The first 7 rows are patterns. Each new row is the sum of 2 different patterns, raised or lowered, with some noise. Before adding, each is slid sideways (what falls off one end comes back at the other) and multiplied by a number that may be negative. Names go in the order of the patterns.
Known rows, each followed by the names of its patterns:
[-0.77 -1.06  0.98 -1.50 -1.67 -2.96 -2.48  0.56  1.94  0.17 -0.48  1.79
 -0.24  1.01 -1.24  0.58  0.48  0.12 -0.54 -0.60  1.93 -0.97 -2.90 -0.01
  1.58  0.13  0.03 -0.38  0.89  0.44  0.15 -1.32 -0.09 -0.94  0.61]	(0)
[ 1.78  0.31 -0.04 -0.63 -0.79 -0.01 -0.82 -0.94  0.90 -0.85 -0.15 -0.04
 -0.89 -0.21  1.26  0.72  1.37 -0.21 -1.05 -0.04  0.80  0.72 -0.94 -0.32
  1.19 -1.87 -1.32  0.01 -1.26 -2.19  1.48 -0.40 -0.94  0.50 -1.56]	(5)
[ 1.57 -1.66 -0.68 -0.52  1.08 -0.03 -1.92 -1.14 -1.24  1.70 -1.31 -2.82
 -0.67  0.79  2.03 -1.96  2.93  0.69 -0.37 -1.35 -1.53 -1.57  0.14  1.85
 -0.20  0.28 -0.42 -0.60 -2.17  0.65  1.69  1.13  1.17  0.37 -2.51]	(4)
[-0.15  0.83  0.19 -0.90 -2.84 -0.05 -1.14 -1.84 -0.17 -1.70  1.30 -0.96
 -0.11 -2.91  1.57  0.05  1.27 -3.15  0.50 -1.07  0.90  0.50 -0.71  1.05
  0.14  2.62  1.40  1.22 -0.47  1.11  1.48 -0.05  1.79  0.28 -1.29]	(6)
[ 1.62  3.35 -0.23 -1.84 -1.70 -0.03 -1.53  0.22  0.06 -0.29  1.31 -2.31
 -3.16 -0.74 -0.12  1.54 -0.79  1.32  1.69 -0.39 -1.09 -0.57 -0.48  0.90
 -0.86 -0.94 -1.07 -1.85 -0.46  0.45  1.72 -2.89  1.20  0.73 -0.25]	(3)
[-1.52  1.33  0.48 -0.96 -2.51  0.37 -2.47  1.65 -0.34  1.00  1.66 -1.16
 -0.61 -0.66 -0.63  1.32 -1.40  1.34  0.26  0.20  0.39  1.84 -1.45 -0.36
 -1.24 -0.47  2.00  1.12  1.56  1.91  0.71 -1.62  0.78 -0.24  3.77]	(1)
[ 0.13  0.92  1.86  0.98  2.47  1.17 -0.67 -0.91 -0.54 -0.14 -4.02 -1.65
  0.53  0.21 -1.80  0.38  1.63  1.09 -1.10 -0.92 -0.37  0.68  0.27 -0.87
 -1.26  0.22  2.15 -0.87 -3.77  0.19  3.17  0.76 -0.81 -2.01 -0.09]	(2)

New rows. What belongs after each?
[ 0.54  0.84  0.60  1.12  0.11  0.50  0.70 -0.55 -0.52  1.49  3.75 -1.11
  0.08  1.00  1.02  2.75  3.05  0.61 -0.72 -1.14  0.44 -1.37  0.53  1.18
  1.10  1.97 -0.64  0.59  1.13  0.54  1.88  1.10  1.47  1.19  0.12]	(3) (2)
[-1.06 -2.00 -1.04 -0.69 -1.60 -2.28 -3.05  0.38 -2.86 -3.28 -1.70 -2.04
 -3.60 -1.75 -1.08 -0.73 -1.68 -0.96 -2.43 -1.92 -2.22 -2.33 -1.02 -0.61
 -1.16 -2.28 -3.35 -2.66 -3.62 -2.61 -0.91 -1.19 -1.80 -0.95 -2.52]	(0) (3)
[-0.77 -2.01 -0.76 -3.14 -3.78 -6.39 -4.60 -2.02  0.59 -5.15 -0.24 -0.13
 -0.66 -4.03 -2.71 -0.51 -0.45 -0.61 -4.41 -1.85  0.90  0.32 -3.49 -6.95
  0.03 -2.49 -2.13 -2.29 -2.41 -0.56 -0.33 -1.47 -2.40 -1.11 -0.46]	(4) (2)
[-1.99 -1.84 -1.58 -1.21 -3.42 -3.00  0.50 -0.29 -2.15 -0.19  1.89 -0.71
 -1.93 -2.24 -1.26  1.18  0.29 -0.58 -0.73 -0.23  0.13 -0.99 -4.11  1.78
  1.08  0.75 -1.14 -3.01 -2.36 -0.28 -1.19  1.94  0.02  2.15  1.26]	(1) (2)
[-0.38  1.52 -0.10 -1.17  0.19 -1.57  0.60  2.17  0.82 -0.37  0.12  1.83
  2.91  0.02  2.60  2.74  0.72  2.73  0.99  0.39  0.86  3.34 -0.94  1.64
 -1.27  2.93  0.27  1.72  0.46  0.28  1.69  0.43  0.03 -0.81 -0.35]	(5) (6)
[-1.36  2.89 -1.37 -0.49 -0.76  4.00 -0.92 -0.10 -1.76 -0.81 -0.38 -1.19
 -0.34 -2.80 -0.98 -2.30 -1.28 -1.63 -1.61  0.43 -2.28  0.07  1.56 -0.21
 -1.52 -0.68  0.31  2.68 -0.67  0.42  0.91 -0.93  1.08 -1.29  1.26]	(6) (3)
[-2.23 -0.77 -0.66  0.31 -0.67 -0.92 -0.57 -0.05 -1.84 -0.54 -2.52 -0.99
  0.53 -0.80 -3.46 -1.57  0.97 -0.92 -0.44 -2.93 -2.20 -1.15  0.37  1.71
 -1.09  2.56  0.45 -1.45 -2.04 -1.89 -1.59 -3.41 -0.96 -0.42 -0.35]	(4) (2)
[-1.04  0.48 -1.40 -1.48 -2.93 -0.93 -1.20 -1.44  0.02 -0.58 -0.62 -0.89
  0.77 -1.22 -0.31 -0.48 -1.34  0.85 -0.43 -1.14 -0.17  0.76 -0.04  0.28
 -0.84  0.52 -1.32  1.62 -1.61 -0.66 -0.91  1.21 -2.05 -0.65 -2.33]	(5) (6)
[ 1.55  1.48  0.23 -2.39 -3.64 -1.22 -1.46 -0.75 -1.89 -3.89 -0.11 -3.91
 -5.22 -1.88 -2.70  1.28 -2.58 -0.24 -2.34  0.02 -1.93 -0.51 -4.36  0.11
 -2.83 -1.01 -1.47 -3.28 -0.59 -0.63  2.56 -2.18  0.87 -0.95 -0.23]	(6) (3)
[-2.91 -1.75 -0.92 -2.50 -0.59 -1.08 -0.09  0.21 -2.09 -3.58 -1.16 -0.54
 -0.14 -0.78 -0.25 -0.73 -1.51 -1.49 -1.43 -1.96 -2.02 -1.79 -2.36 -2.76
 -2.57 -2.27 -0.26 -0.46 -3.17 -1.74  0.16 -1.38  0.46 -0.58 -1.21]	(6) (3)
[ 0.61  0.17  1.31  0.06  0.51  0.43  0.29  0.99  0.23  1.86  0.61  0.35
 -0.20  0.05 -0.82  1.76  0.32  1.40  0.51  0.55 -0.63  0.48 -0.47  0.50
  1.01  1.69  1.21 -0.05 -0.28  0.33 -0.33  0.34 -0.11  1.22  0.57]	(3) (1)
[ 1.57 -0.37 -2.02  0.75 -1.40  0.59  0.54 -0.73  0.83 -0.76  0.42 -2.00
  0.63  1.19  0.54 -1.66  0.69 -0.98  0.89  1.68  0.46  2.23  0.23  1.23
  1.35  1.91  0.79  0.44  1.12  1.32  0.17 -0.23 -0.54 -0.52 -0.76]	(5) (6)
[ 3.10  0.11  1.72  0.96  0.12  2.12  2.12  1.83 -1.33  1.28  2.35  2.44
  2.93  3.47  0.79  0.96  0.50  0.51  2.14  3.02  1.72  2.49  4.54 -1.56
 -0.54  1.83  1.12  4.29 -0.70  2.40  2.99  1.96  1.41  1.14  1.97]	(5) (3)
[ 0.58  0.34  0.65  0.07  0.91  0.71  0.13  3.41  1.71  1.08  2.66  2.49
  0.12  0.33  1.82  0.17  3.27 -1.74  0.34 -0.08  2.58  0.89  1.07  0.82
  1.16  0.12  0.81  0.65 -0.71  0.80  0.22 -0.26 -0.60 -1.26  0.86]	(5) (6)
[ 0.76 -1.33 -0.10 -0.30 -0.56 -0.73  0.54 -0.59  0.16 -0.65 -1.08 -0.36
 -0.92 -1.37 -0.92  0.99 -0.43 -0.68 -1.33  1.04 -0.83  0.06  1.06  0.41
 -0.44  1.25 -1.25  0.57 -1.47 -1.12  0.28  0.27  0.45  0.12 -0.51]	(5) (1)
[ 0.41  2.00  2.68  1.13  1.85  2.17 -2.15 -0.19  0.79  0.12 -0.66  3.95
  0.11 -1.09  0.77 -1.41  2.57  3.09 -0.23  1.54  0.66  1.37 -0.52  0.10
  3.32  1.08  1.79 -0.07  1.05  2.80  2.77  1.18  0.90  2.17 -2.06]	(5) (4)
[-1.40  2.88  0.31  0.45  1.85  3.81  1.57  3.19 -1.26  1.99  2.34 -0.19
  0.43  1.40  2.20  2.75  0.13  2.24 -0.40  0.04  0.59 -0.39 -1.03  2.84
  2.02  2.57  1.72  1.70  1.20 -0.39 -0.50  1.58  2.28 -0.29  0.86]	(1) (2)
[ 0.97  1.47  1.90  2.33  0.99  1.05  1.32  0.74  2.19  1.12 -0.32  0.23
  1.38  2.03 -0.07 -2.60  0.89  1.50  0.01  0.38 -1.16  1.60  0.36  1.20
 -0.13  2.14  1.92  2.13 -1.37  0.77 -0.10  1.40 -0.64 -0.40  1.75]	(6) (2)
[-0.91 -0.34 -1.25 -0.04 -0.24 -0.50  0.16  0.16  2.83  0.78  0.29  0.66
  0.86 -0.49 -0.98 -0.61  1.19  0.25 -0.01 -0.60 -0.69  0.39  0.97  0.53
 -2.01  1.00  2.52 -0.15 -1.03  0.89  0.60  0.50 -0.52  0.00 -0.86]	(3) (2)
[-1.13  1.11 -0.59 -0.68  0.46  0.60  0.71  0.42  0.95  1.21  0.98  0.09
  0.09  0.70 -0.33  1.01 -0.03 -0.71  0.53 -0.13 -0.39 -1.35 -1.85  0.49
  0.63 -0.24  0.07  0.43  0.60  0.43 -0.32 -0.41  1.09  0.28  0.46]	(0) (6)
[ 0.76  1.25  0.47  1.01  2.21  1.89 -0.42  2.07 -0.08  0.77  2.47  1.13
  4.41  1.14  1.26 -2.36  5.65  0.71  2.36 -0.89  0.72 -2.05  2.76  3.68
  2.57  2.75  3.09  3.90  2.94  3.11  0.20  4.70  5.78  2.35  3.51]	(6) (3)
[ 0.93 -0.59  0.52 -0.28 -0.54 -0.73 -0.41  0.58 -0.93  0.08 -2.74  0.56
  0.56 -1.03 -0.38 -3.23 -0.93 -4.93 -3.21 -0.14  1.73  0.29 -0.01  0.59
 -2.10  0.26 -1.84  0.08  0.16  0.78 -1.48 -2.30  0.06 -2.15 -3.25]	(0) (4)
[2.61 2.75 1.84 2.87 1.59 1.66 0.92 1.57 1.46 1.26 1.28 2.05 1.51 1.97
 1.71 1.73 2.40 1.96 1.25 0.12 2.70 2.47 1.16 0.51 0.75 0.74 2.10 2.20
 2.01 1.27 1.43 1.05 0.60 1.27 1.27]	(3) (2)
[-0.56 -1.34  0.85 -2.25 -3.49 -2.38 -1.28 -1.05 -3.56 -3.94 -1.81 -2.91
 -3.46 -0.93 -4.32 -0.69 -3.61 -2.31 -3.74  0.30 -0.94  0.49 -4.56 -2.24
 -2.50 -1.20  0.71 -3.41 -0.10 -1.43  0.17 -1.95 -0.67 -3.71  0.14]	(6) (1)
[ 2.71  0.05 -2.59 -1.33  1.30  0.06  1.41  0.99  3.44  3.23 -1.58 -2.08
  1.46  0.56  1.04 -0.56  2.74  3.09  0.73 -0.66  0.17  1.10  2.60 -0.15
 -1.46  0.57  1.78  0.35 -1.06  1.83 -1.11  3.35  1.57  0.64  1.68]	(3) (2)
[-1.77 -2.27 -1.42 -1.03 -2.16 -0.92 -2.74 -1.21 -1.25 -0.99 -1.85 -0.98
 -2.13 -1.78 -1.88 -2.33 -0.82 -2.32 -1.89 -3.45 -3.53 -1.67 -0.74 -1.57
 -1.00 -1.09 -1.16 -0.84 -2.09 -1.56 -1.29 -0.83 -1.62 -1.44 -1.03]	(0) (4)
[-0.63  0.06  0.17 -1.16 -2.48  0.09  0.39 -0.06 -0.14  0.13  0.33 -0.36
  0.02 -1.64  1.55  1.30  0.73 -1.11 -0.50 -0.03 -0.22 -0.53 -0.21  0.69
  0.39  1.08  0.04  0.74  0.26  0.88  1.33  0.21  0.39 -0.61  0.61]	(6) (3)
[-0.73  1.25 -1.22 -1.02 -0.69 -1.62 -2.37 -0.94  0.50 -0.05 -0.15 -0.92
 -3.17  1.08 -2.68 -2.73 -1.44  0.45 -1.02 -2.55 -2.00 -1.61  0.36 -1.88
 -3.75 -1.70 -0.79  0.77 -2.87  0.78 -0.11 -1.82 -2.74 -3.36 -3.14]	(0) (4)
[-2.28 -0.35 -1.04 -1.80 -0.42 -1.98 -1.88 -3.19 -3.33 -0.13 -0.61 -2.81
 -0.21 -0.16 -0.39 -4.49 -2.05 -1.88 -1.66 -4.24 -0.82 -1.44  0.70 -1.23
 -2.55 -3.27 -2.47 -2.33 -3.25  1.30 -0.76  1.25 -2.81 -0.90 -4.66]	(0) (1)
[ 0.10  1.24  3.09  1.67  3.98  3.37  2.06  0.69  1.76  2.52  5.50  0.35
  2.74  1.88  0.89 -0.82  1.81  0.10  2.99  1.42  2.81  3.03  0.66  1.88
  1.59  1.96  2.96  0.05  3.17  2.47  2.46  1.72  3.21  1.04  0.62]	(5) (1)
[ 1.50  3.11 -1.14 -0.69 -0.60  1.64  0.17 -0.43 -1.47 -0.62  1.15 -3.09
 -2.55 -1.50  0.51  0.62 -1.22  0.66  1.40 -0.19 -2.32 -0.18  1.20  0.35
 -1.93 -1.06 -1.17 -1.48 -1.26 -0.22  0.96 -1.64  0.64  0.92 -0.87]	(0) (3)
[-0.18 -1.74 -2.25 -3.09 -2.12 -2.01 -3.19  0.10 -0.94  0.71 -1.73 -1.78
 -4.32 -2.39 -1.09 -2.23 -1.92 -1.60 -1.88 -2.31 -2.91 -3.00 -0.90 -1.07
 -3.32 -0.93 -0.15 -1.17 -4.04 -2.23 -2.14 -1.75 -3.65 -1.70 -1.79]	(0) (1)
